The rows are grouped in 4 ways, from coarse to fine. Each group lies inside one group of the grouping before and may be the whole of it. The rows also spread widely along 16 directions, which tell nothing about the answers.
(in the rows, 128 means zero)
Known rows, each followed by its group in each grouping:
[115 146 128  54 127 126 144 126 145 146 147 190  73 138 150 161 204  73
 145 153 136 145 164 101 141 120 138 126  86  68]  Mupa felik j_193 balag
[125  96 132 104 125 146 165 156 123 148 107  95  85 185 149 109 163 155
 175 169 171 137  99  96 139 186 142 143 187 160]  voku gepof j_699 goda
[ 63  83 141 135  89 138 170 134 103 115 110 124 150 126 139 136 113 170
 141 188 147 174 117 114 124 200 150 148 182 137]  Mupa fipo j_362 Nalel
[167  63 140 169 128 136  89 153  61 161 108 140  89 130 150 132 152 130
 210 130 149 107 116 106 110 155 171 135 112  84]  Mupa fipo j_362 Bemol
[146 112 149 175 128 158 124 156  96 159  89 137 146 128 160 104 179 179
 222 162 168  98  91 161 117 155 117 127 108  96]  Mupa felik j_972 bolo
[132 138 121 128 182 167 142 131 139 143 117  98 109 227 120 117 171 165
 123 128 128 103 117 126  85 169 160  93 163 193]  voku gepof j_894 dinus
[116  61 108 141 130 103 118 130 135 179 144 127 127 159 171 155 123  86
 115 121 126 109 138 139 123  80 138 148  99 125]  voku gepof j_699 Tatuz
[ 77  94 132 110 140 161 109 112 137 131 103 127  75 179  99 147 111 159
 115 130 129 131 115  93 123 156 141 147 160 139]  Mupa fipo j_575 rotu
[129  93 100 158  79 132 133 155  64 143 156  95 121 154 154 134 114 121
 137 111 141 123 147  99  87 162 198 104 133 151]  voku tanor j_853 Lem
[110 109 132 149 122 117 125 108 118 133 115 126 117 131 107 144 100 148
 151 140 155  92 125 122 105 151 128 116 132  89]  Mupa vere j_836 tiku
[ 89  66  96 168 125 147 120 138 122 147 121 147 124 148 101 146 163 152
 139 121 159 124 134 112 114 115 152 141  80 127]  voku tanor j_214 lon
[117 116 153 101 108 109 123 116 106 160 101 165 145 127 142 142 108 135
 127 125 175 139 165 112 139 133 178 157 123 128]  Mupa vere j_836 Kipuz
[160 167 166 105 109 154 181 119  85 133 178 128 132 114 131 160 104 134
 147 127 150 120 120 137 124 162 113 122 135 151]  Mupa fipo j_64 vozev
[ 64 117  80 152 164 100 176 139 144  87 144  99 115 190 101 132  68 104
  77 198 107 119 120 167  89 178 130  96 161 144]  voku gepof j_133 pona
[ 97 128 117  59 102 107 131 149 129 113 155 172 113 145 146 155 171  92
  64 154  66 186 127 146 101 123 191 107 148 137]  voku gepof j_133 Sokud
[ 89 139 164 138  93 147  90 125 114 130  73 153 132 121 171 117 129 162
 150 159 123 155 104 157 137 117 127 141 144  91]  Mupa Duniv j_444 piluf
[139  62 114 157 141 165 139 187  86 126 164 116 151 138 159 141 118 101
 132 142 121 117 127 130 118 186 150 134  33  95]  Mupa vere j_539 vot
[ 86 129 110 236 127 125 148 116  94  83 127 145 177 112  96 130 134 166
 170 180 156 121 134 165  74 141 138  84 108 106]  Mupa vere j_539 siku
[173 172 138 146  96 135 116 170  51  86 161 140 127 105 146 118 107  99
 138 136 130 123 134 155 111 153 172  87  59  81]  Mupa Duniv j_630 sanuv
[ 93  94 122 185 132 121 131 100 132 111 119 132 117 133 102 138 143 158
 169 172 155  99  99 133 101 130 107 108 146  82]  Mupa felik j_972 zivuf
[ 77  64  83 177 117 108 150 152 102 158 117 129 136 159 165 130 152 101
 171 171 169 141 180 109 116 140 174 134 101 118]  voku gepof j_133 pona
[117  98 152 106 135 150  94 109 103 145  97 186  53 132 111 160 183 133
 187 135 147 150 143  70 135 138 162 151 122  76]  Mupa fipo j_362 Bemol
[157 168 144 161 144 107  93 111 100 130 116 117  88 161 152 118  78 105
 156 135 127  91 117 169 116  89 121 110 143 109]  voku gepof j_699 goda
[141 131 129 162 104  90 136 161  61  47 158 129 120 133 143 106  65  84
 108 189 135 164 120 150 131 147 187 110 143 124]  Mupa fipo j_64 vozev
[144 121 134 172 112 118 110 148  83 104 125 104 128 158 195  96 126 109
 160 172 128 118 119 138 110 149 168  91 139  88]  Mupa felik j_972 zivuf
[108 123 104 156 110 113 111 144 112 155 103  86 112 176 140 101  97 146
 148 131 158  66 134 137  83 166 152  92 127 114]  Mupa vere j_539 vot
[112  80 101 161 123 116 130 156 104 122 139 128 119 144 153 137 133 102
 137 165 105 125 121 138  94 156 158 106 119  85]  voku tanor j_853 Lem
[151  76 131 168 152 147  90 144  89 123 168 169 128 117 138 172 125 100
 110 121  75 143  93 170 110  85 141 145  78 124]  Mupa vere j_539 vot
[137 150 140 147 132 135 108 124  99 123  99 125  96 159 113 113  96 152
 151 134 150 105 115 135 114 148 145 117 149 119]  voku tanor j_853 Lem
[114 112 119 147 108 130 146 124 106 109 190 117 114 152 183 154 115  63
 121 149 120 148 149 117 134 104 133 121 107 118]  Mupa fipo j_64 vozev
[136 135 125 142 136 112 150 120 140 106 174 138 131 149 165 137 155  85
 133 169 127 125 124 153 123  95 109 100 109 102]  Mupa vere j_539 vot
[ 77 161 126  79  62  91 101 129 148 116  85 140  91 171 144  81 164 150
 113 158 175 143 131 117 133 106 178 106 173 120]  Mupa felik j_972 zivuf
[141  58 131 146 142 129  83 126 140 136 122 108 110 178 136 128 127 139
 111 115 131  95  91 114 115 118 148 130 134 121]  Mupa vere j_539 siku
[172 119 191  57 121 136 143 116  92 171 117 151 111 124 118 163 105 166
 132 111 147 146  96 120 138 161 159 173 207 189]  voku gepof j_699 goda
[ 40 142  98  82  38 100 112 156 181 114 114  93 117 183 174  77 114 131
  58 157 147 138 112 151 146  89 129 118 131 127]  Mupa vere j_539 vot
[126 101 117 175 127 108 136 123 120 141 108 121 100 136  86 121 112 158
 184 148 207  84 106 137 132 112 107 140 123 113]  voku gepof j_699 Tatuz
[123 115 110 138  99 122 142 157 109 123 152 109 110 170 176 112 144 112
 131 156 146 153 112 133 129 112 152 121 153 169]  Mupa vere j_836 tiku
[132 144 145  98 118 132 131 125 121 126 135 139 118 153 169 132 156 102
 132 143 132 127 155 108 122 154 162 100 114  86]  Mupa Duniv j_444 piluf
[116 145 140 113  93 117 109 179 122 108  81 134 123 172 155  57 145 167
 115 171 165 156  87 168 147 125 165 135 156 163]  Mupa fipo j_362 Bemol

New rows. What belongs after each?
[118 102 120 158 137 171 123 146  88 126 126 114 108 164 147 131 101 112
 153 133 147 127 154  96 136 166 150 142  77 103]  voku tanor j_853 Lem
[113 142 139  84 101  98 146 154 114 137  94 189 141 116 124 124 172 158
 128 171 133 157 118 163 106 165 184 116 157 122]  voku tanor j_214 lon
[124 141 158  54 139 135 187  91 141 158 157 135 126 152 149 181  94  97
 105 131 136 129 160 103 145 168 116 146 142 129]  voku tanor j_214 lon
[133  69 164 179 127 127 128 106 133  98 143 131 192 118 174 143 118 133
 124 170 120 142  86 154 141 101 108 143 134  96]  Mupa vere j_539 siku
[136 108 152 159 114 112 114 105  93 107 131 151 139 107 130 148  86 123
 129 142 142 130 131 133 124 123 152 129 125  91]  Mupa Duniv j_630 sanuv
[104 103 107 146 153 172 144 164 109 128 148 129 101 173 156 137 150 107
 146 159 115 141 126 132 121 155 129 132  92 133]  Mupa fipo j_575 rotu
[ 98 158 126 128 129 158 124 156 113 161 103 127 119 158 148 117 100 147
 138 133 146 115 124 171 127 136 110 145  94 149]  Mupa vere j_836 tiku
[ 54 168 130 161 129 163 128  91 129 121 106 140 115 165 147 135 149 148
 163 163 138 157 152 129 117 107 114 120 144 136]  Mupa vere j_539 siku
[150 129 141 131 162 118 147 128  84 107 133 143 125 146 115 143 107 109
 138 153 133 125 155 121 103 187 186 108 127 114]  voku gepof j_699 goda
[129 110 128 135  88  54 131 101 109 164 135 157 121 104 136 160 111 120
 133 139 139 110 121 163  86 101 151 109 190 126]  Mupa Duniv j_630 sanuv
[116 163 165  76  60 160 114 125  92 132 107 137 121 126 114 122 113 179
 135 100 192 141 148  88 147 152 171 143 114 135]  Mupa vere j_539 vot
[ 97 131 140 126 141 157 109 132 121 134  93 124 102 151 123 130  84 150
 128 144 120 103 113 145 114 180 117 129 116  91]  Mupa Duniv j_630 sanuv
[141 138 131 150 153 122 121 126 106 136 132 121 126 174 148 127 105 119
 126 134 128 104 135 150  94 140 156 105 138 149]  Mupa vere j_539 siku
[111 136 120 175 117 135 146 154  90 144 115 106 149 145 151 112  88 148
 148 152 151 101 123 173  97 173 133 111 125 143]  Mupa Duniv j_444 piluf
[107  78 136 136 125 142  98 100 113 117 135 121 107 153 115 164  89 124
  98 107 119 133 134  90 123 119 163 143 127 119]  voku gepof j_699 goda
[ 94 173 145 117 112 179 120 130 115 141 113 116 107 172 166 114 114 148
 137 134 146 135 122 142 145 119 108 143 126 156]  Mupa felik j_972 zivuf
[ 96 133  95 188 147 111 158 133  82 146 114 165  96 140 120 140 149 128
 197 184 143 142 140 161  82 143 146 112 166 145]  voku tanor j_853 Lem
[ 91 130 116 174 128 129 153 125 101  83 137 130 155 134 105 136  81 125
 112 162 154 141 152 142 124 138 150 123  91 119]  voku gepof j_894 dinus
[158 146 153  77 144 116 124 149 126 140 123 154  94 155 122 119  92 127
 101 137 158 130  89 168 157 117 128 167 145 174]  Mupa vere j_539 siku
[ 69 112 131  62  98 145 190 121 128 147 134 166 147 128 141 175 196 135
 131 159 129 177 176  78 111 201 176 120 135 111]  voku tanor j_214 lon
[104 108 102 106 103 142 172 160 127 136 168 116 101 144 111 149 143 137
 115 143 132 136  87 146 117 135 117 132 131 170]  voku gepof j_699 Tatuz
[ 81 112 171 131 104 160 124  52 159 116 142 115 157 131 164 175 113 143
 118 134 107 132 123 103 131 108  86 128 145  76]  Mupa vere j_539 siku
[104 128  95 153 144 131 161 155 110 148 169 128 143 156 156 145 114 102
 109 149 112 110 126 191  90 134 120 113  99 163]  Mupa felik j_972 zivuf
[154 170 180 115 138 118 157 107 126  95 111 172 144 128 148 112 132 127
 158 189 180 160 127 142 179 119 118 148 144 100]  voku tanor j_853 Lem
[128 134 142  95 121 154 128 150 107 117 151 183 125 116 122 152 158 128
 112 137 116 165 112 152 129 123 147 140  87 131]  Mupa vere j_539 vot
[118 126 130 148  47 131 122 141  90 100 149  90 145 134 155 109 112 150
 125 129 157 122 112 123 113 131 162  99 134 126]  Mupa felik j_972 bolo
[ 68  85 115 138 182 132 157 121 135 130 125 142 111 165 120 164  83 114
 106 181 112 148 124 144 118 168 118 158 153 149]  Mupa vere j_539 siku
[ 96 111 139  94  85 127 124 104 153 147 152 103 158 156 183 148  82 103
  70 102 138 114 157 110 147 100 125 139  92 111]  Mupa vere j_836 tiku
[126 141 131 136 149 144 111 139 104 116 134 131  74 179 151 126 122 108
 128 150 103 143 107 148 116 124 139 122 150 149]  Mupa fipo j_362 Bemol
[162 127 145 203 126 124 104 108  68 140 126 135 150 120 166 142 132 110
 205 133 140  98 159 133  98 110 155  97  92  64]  voku gepof j_133 pona
[152 126 189  87 112 140 163 119  85 138 126 120 162 132 182 145  86 127
 136 145 145 157 146 106 151 186 166 155 165 139]  voku gepof j_699 goda
[167 157 174  61 109 166 168 174  84 127 142 131 110 148 195 116 175 123
 165 172 124 169 110 117 141 209 162 121 158 136]  Mupa fipo j_64 vozev
[145 132 141 115  99 131 133 136 102 116 169 102 107 154 171 129  87  90
 114 128 139 124 126 122 143 125 133 127 115 124]  Mupa fipo j_362 Bemol
[109 158 124 124 110 119 117 154  94 124 107 146  94 159 129 110 130 147
 124 151 128 165 104 171 112 109 171 127 178 192]  voku gepof j_699 goda
[165 172 169  96 141 122 210 125 109 120 153 135 150 155 167 123 152 126
 157 186 162 145 132 139 129 186 141 108 191 170]  Mupa fipo j_64 vozev
[148 124 183 114 156 140 161 118 120 160 116 140 211 151 191 134 131 154
 122 154 127 122 124 165 116 177 143 133 159 157]  Mupa felik j_972 zivuf
[141  97 146 128 163 185 134 139 157 131 137 144 139 180 172 127 218 143
 133 148 132 150  91 128 149 102 116 148 112 155]  Mupa felik j_193 balag
[174 114 170 118 136 100 135  88 160  95 161 137 142 120 139 146 105  99
 108 150 147  93 102 137 154 104  90 120 111  49]  Mupa Duniv j_630 sanuv
[114 123 184 144 105 151 117  98 108 116  82 154 168 111 144 126 120 170
 160 149 180 145 142 106 157 143 144 151 119  82]  Mupa Duniv j_444 piluf
[112 116 141 153 107 163 117 133  79 110 142 104 122 130 148 149  86 139
 135 140  88 131 102 135  94 172 139 111 139 109]  Mupa vere j_539 vot
[135 109 138 152 107  92 142 129  80 141 146 178 183 110 154 151 123 123
 112 136 145 168 145 165 112  92 187 141 141 187]  Mupa vere j_836 tiku
[131  78 142 137 181 103 114  73 154 116 126 160 136 175  82 159 143 147
  91 125 131 100 136 106  88 130 178 105 166 132]  Mupa fipo j_575 rotu
[113 171 148 109  84 124 108 142  84 122 123 152 101 119 188 129 105  96
 134 160 102 164 132 158 129 125 148 121 132  93]  Mupa Duniv j_630 sanuv
[121  91 130  78 152  96 145 109 189 150 140 141 111 185 160 145 179  99
 106 156 120 105 127 118 118 129 131 109 154 100]  Mupa fipo j_575 rotu
[103 174 150  67 153 146 135 103 128 128 127 106  65 190 128 153  17 106
  72 130 104 130 124 129 143 163 114 148 180 157]  voku tanor j_214 lon
[ 84 128 128 137 128 121 138 128 118 119 102 152 128 150 137 126 136 140
 138 175 144 156 136 135 117 144 156 126 150 132]  Mupa vere j_836 Kipuz
[108  68 135 112 123 129 141 139 124 158 133 116 145 157 179 149  72  99
  86 136 135 150 132 129 163 125 141 185 118 149]  voku gepof j_894 dinus
[150 122 151 127 131 139 119 113  89 125 153 144 115 143 150 158 102 101
 118 119 131 143 141 110 132 118 164 142 131 142]  Mupa felik j_193 balag
[127 150 137 139 110 116 161 132 114 112 166 142 174 133 153 133 121 123
  98 148 131 137 122 182 112 110 132 111 121 161]  Mupa fipo j_362 Bemol
[153  94 121 170 166 148 152 156 122 124 152  98 112 176 133 119 129 133
 151 157 143  93  79 155 116 154 100 121 123 143]  Mupa fipo j_362 Nalel
[155 127  98 172 136 170 145 175  76 127 158 140  81 135  98 130 193 140
 197 138 164 110 110 133  94 155 136  99  71 131]  Mupa Duniv j_630 sanuv
[ 92  89 149  88  79 138 157 109 124 138 123 115 146 132 171 156 148 128
 142 150 144 148 165  59 134 184 169 126 134  69]  voku gepof j_894 dinus
[ 99 153 125 123  81 103 156 147 125  81 131 164 171 102  90 113 127 163
  91 168 168 138 117 175 115 143 151 104 103 117]  Mupa Duniv j_630 sanuv
[146 114 146  50  67  79 125 153 104 154 149 146  99 116 177 140  77  71
  98 133 150 146 130 129 164 119 161 165 129 114]  Mupa vere j_539 siku
[144 154 122 148 179 143 142 121  98 168 168 122 122 174 150 164  80  94
 116 108 107  93 144 174  85 129 122 117 115 187]  Mupa vere j_539 siku
[104  43 130 123 131  92 128 104 162 122 127 125 108 167 145 141 127 104
 116 165 151 122 129  86 143 132 141 142 151  79]  Mupa fipo j_362 Nalel
[121  96 155 149 140 143 139 122 108  99 139 151 140 121 152 154 127 124
 140 180 108 167  99 139 131 143 128 142 147 109]  Mupa vere j_539 siku
[ 95  77 118 157 166 119 140 100 155 133 153 134 126 162 152 166 123  98
 115 164 101 124 115 148 112 106  99 132 141 120]  Mupa vere j_539 vot
[ 49  92  79 180 111 139 141 156 129 107 123 153 128 148 113 116 177 142
 149 177 181 161 141 130 130 105 138 138  71 130]  Mupa vere j_539 vot
[105 112 145 126 130 139 114 107 127 100 117 125 130 161 134 136 125 133
 123 147 120 114 150  92 106 178 168  96 125  67]  Mupa fipo j_575 rotu
[ 90 182 126 120 118 159 158 145  90 132 145 131 113 173 174 128 112 106
 128 150 136 171 165 145 131 137 143 135 122 187]  Mupa fipo j_362 Nalel
[152  99 154  65 102  95 156 116 143 153 146 129 110 149 181 140 124  90
 123 148 175 132 130  92 172 122 137 159 164 121]  Mupa felik j_193 balag
[129 127 146 179 186 167 117 132  99 116  89  90  99 187 135 107  56 146
 164 162 144 100 103 136 130 183 112 139 142 125]  Mupa vere j_836 Kipuz
[129 142 133 153  89 153 113 113  88 129 161  96  97 145 161 145 108 121
 154 114 124 118 120 119 107 110 125 106 137 127]  Mupa vere j_539 vot
[139 152 145 135 197 138 185  94 110  94 152 164 103 148  69 163 141 128
 159 174 147 121 143 116  99 193 136  98 151 127]  Mupa fipo j_64 vozev
[ 67  98 118 159  89 136  86 102 114 137 125  97  91 172 154 137  68 130
 102 115 133 133 118 118 129  76 133 150 165 160]  Mupa felik j_972 zivuf
[145 132 167 132 136 156  88  93 112 133 152 125 126 151 190 163  86  82
 111 100  93 130 139 131 149  64 120 147  92 105]  voku gepof j_699 goda
[ 66 169 124 133 106 143 142 129 114  66 136 159 116 135 126 131 138 131
 106 184 111 192 126 152 118 128 144 107 143 134]  Mupa Duniv j_630 sanuv
[105 124 105 126  85 131 158 185  95 140 112 108 113 161 147  93 119 143
 147 159 186 141 124 131 141 167 159 141 128 160]  voku tanor j_214 lon
[152 137 162 132 202 142 168 113  95 130 130 163 126 141 113 157 104 128
 155 170 138 119 123 151 116 190 126 137 150 140]  Mupa felik j_972 zivuf
[127 151 129 139 132  95 118 122 132 128 128 133 133 158 158 119 112 109
 119 150 129 101 130 171 106 110 134  99 126 111]  Mupa vere j_539 siku
[129  72 138 131 103 153 108 171 117  90 121 137 121 137  85 109 153 192
 108 140 151 142  53 131 132 146 160 142 127 144]  Mupa fipo j_64 vozev
[100 132 144 146 109 122 117 110 109 169  85 155 135 122 129 141 143 176
 169 137 142 123 121 159  98 114 140 129 160 134]  voku gepof j_699 goda
[110 104 115 107  42  56 175 157 139 134 145 144 177 108 181 111 174 112
 129 180 184 150 134 153 142  94 155 123 122 110]  voku gepof j_699 goda
[114 136 124 157 141 121  93 133 123 133 112 147 121 173 165 113 129 115
 123 143 130 134 129 167 124  77 144 130 116 144]  Mupa vere j_539 siku
[130 144 152 131 119 148  85 139 100 157  82 117  94 171 167 101  90 145
 154 122 158 122 117 138 147 114 135 155 137 143]  Mupa vere j_836 tiku
[139 140 185 155  76 138 109  94  81  90 119 118 161 124 161 119  83 154
 145 135 163 146 133 106 147 120 161 128 156 112]  Mupa fipo j_575 rotu
[ 70 162 160 133  91 187 123 117  95  92 125 173 131 111 156 146 155 140
 150 159 119 205 140 127 149 107 126 146  96 105]  Mupa fipo j_362 Bemol
[177 105 171 155 214 154 109 107 103  70 139 134  86 178 132 141  82  86
 128 160 117 155 105 114 171 116 132 164 139 123]  voku gepof j_699 goda
[113 109 156 144 140 160 131  95 114 128 125 130 140 142 104 162  95 176
 106 121 122 126 102 133 100 156 136 134 176 168]  Mupa Duniv j_444 piluf
[120 145 159 137 101 157 102 125 106  94 114 136 135 137 134 109 122 162
 128 139 156 138 107 132 144 116 141 132 116 116]  Mupa felik j_972 zivuf
[133 127 147 164  99 165 110 131  61  97 150 121 176 124 152 152 103 137
 109 111  83 140 139 127  85 162 192  92 102 109]  voku tanor j_214 lon
[111 116 130 111 126 144 166 125 125 132 147 122 141 161 124 142  98 126
  98 125 180 126 160 103 140 162 148 144 106 160]  Mupa Duniv j_444 piluf
[ 88 131 124 113  98 125 153 109 141 135 151 129 144 127 120 161 116 141
  95 131 125 106 131 144  90 148 122  98 124 116]  Mupa Duniv j_630 sanuv
[ 78  71 128 116 109 187 112 150 132 152 158 121 109 159 238 164 136  81
  97 143  54 190 101 137 154  92 100 174 110 133]  Mupa Duniv j_630 sanuv
[130 123 137 120 121 137  89 130 133 126 143 110 118 176 148 124  83 113
  75  99 125  96 122 137 133 101 138 127  89 124]  Mupa fipo j_64 vozev
[128 142 148 159 117 180 122 140  88 119 124 144 134 115 132 138 126 155
 163 135 134 137 105 151 135 127 112 139  83 105]  voku tanor j_214 lon
[127 176 156 142 137 149 116 135  89  59 125 153 141 133 125 119  93 134
  97 164 102 157 117 168 115 157 160 103 119 116]  Mupa Duniv j_630 sanuv
[141 134 136 130 108 111 137 155  82 130 146 150 102 120 175 127 106  72
 167 163 161 140 147 143 157 121 132 146  81  85]  Mupa fipo j_362 Nalel
[114 156 128 118 115  94 121 142 117 111  89 146  49 143 137 100 112 110
 176 200 152 134 104 146 147 137 119 126 164  62]  voku tanor j_853 Lem
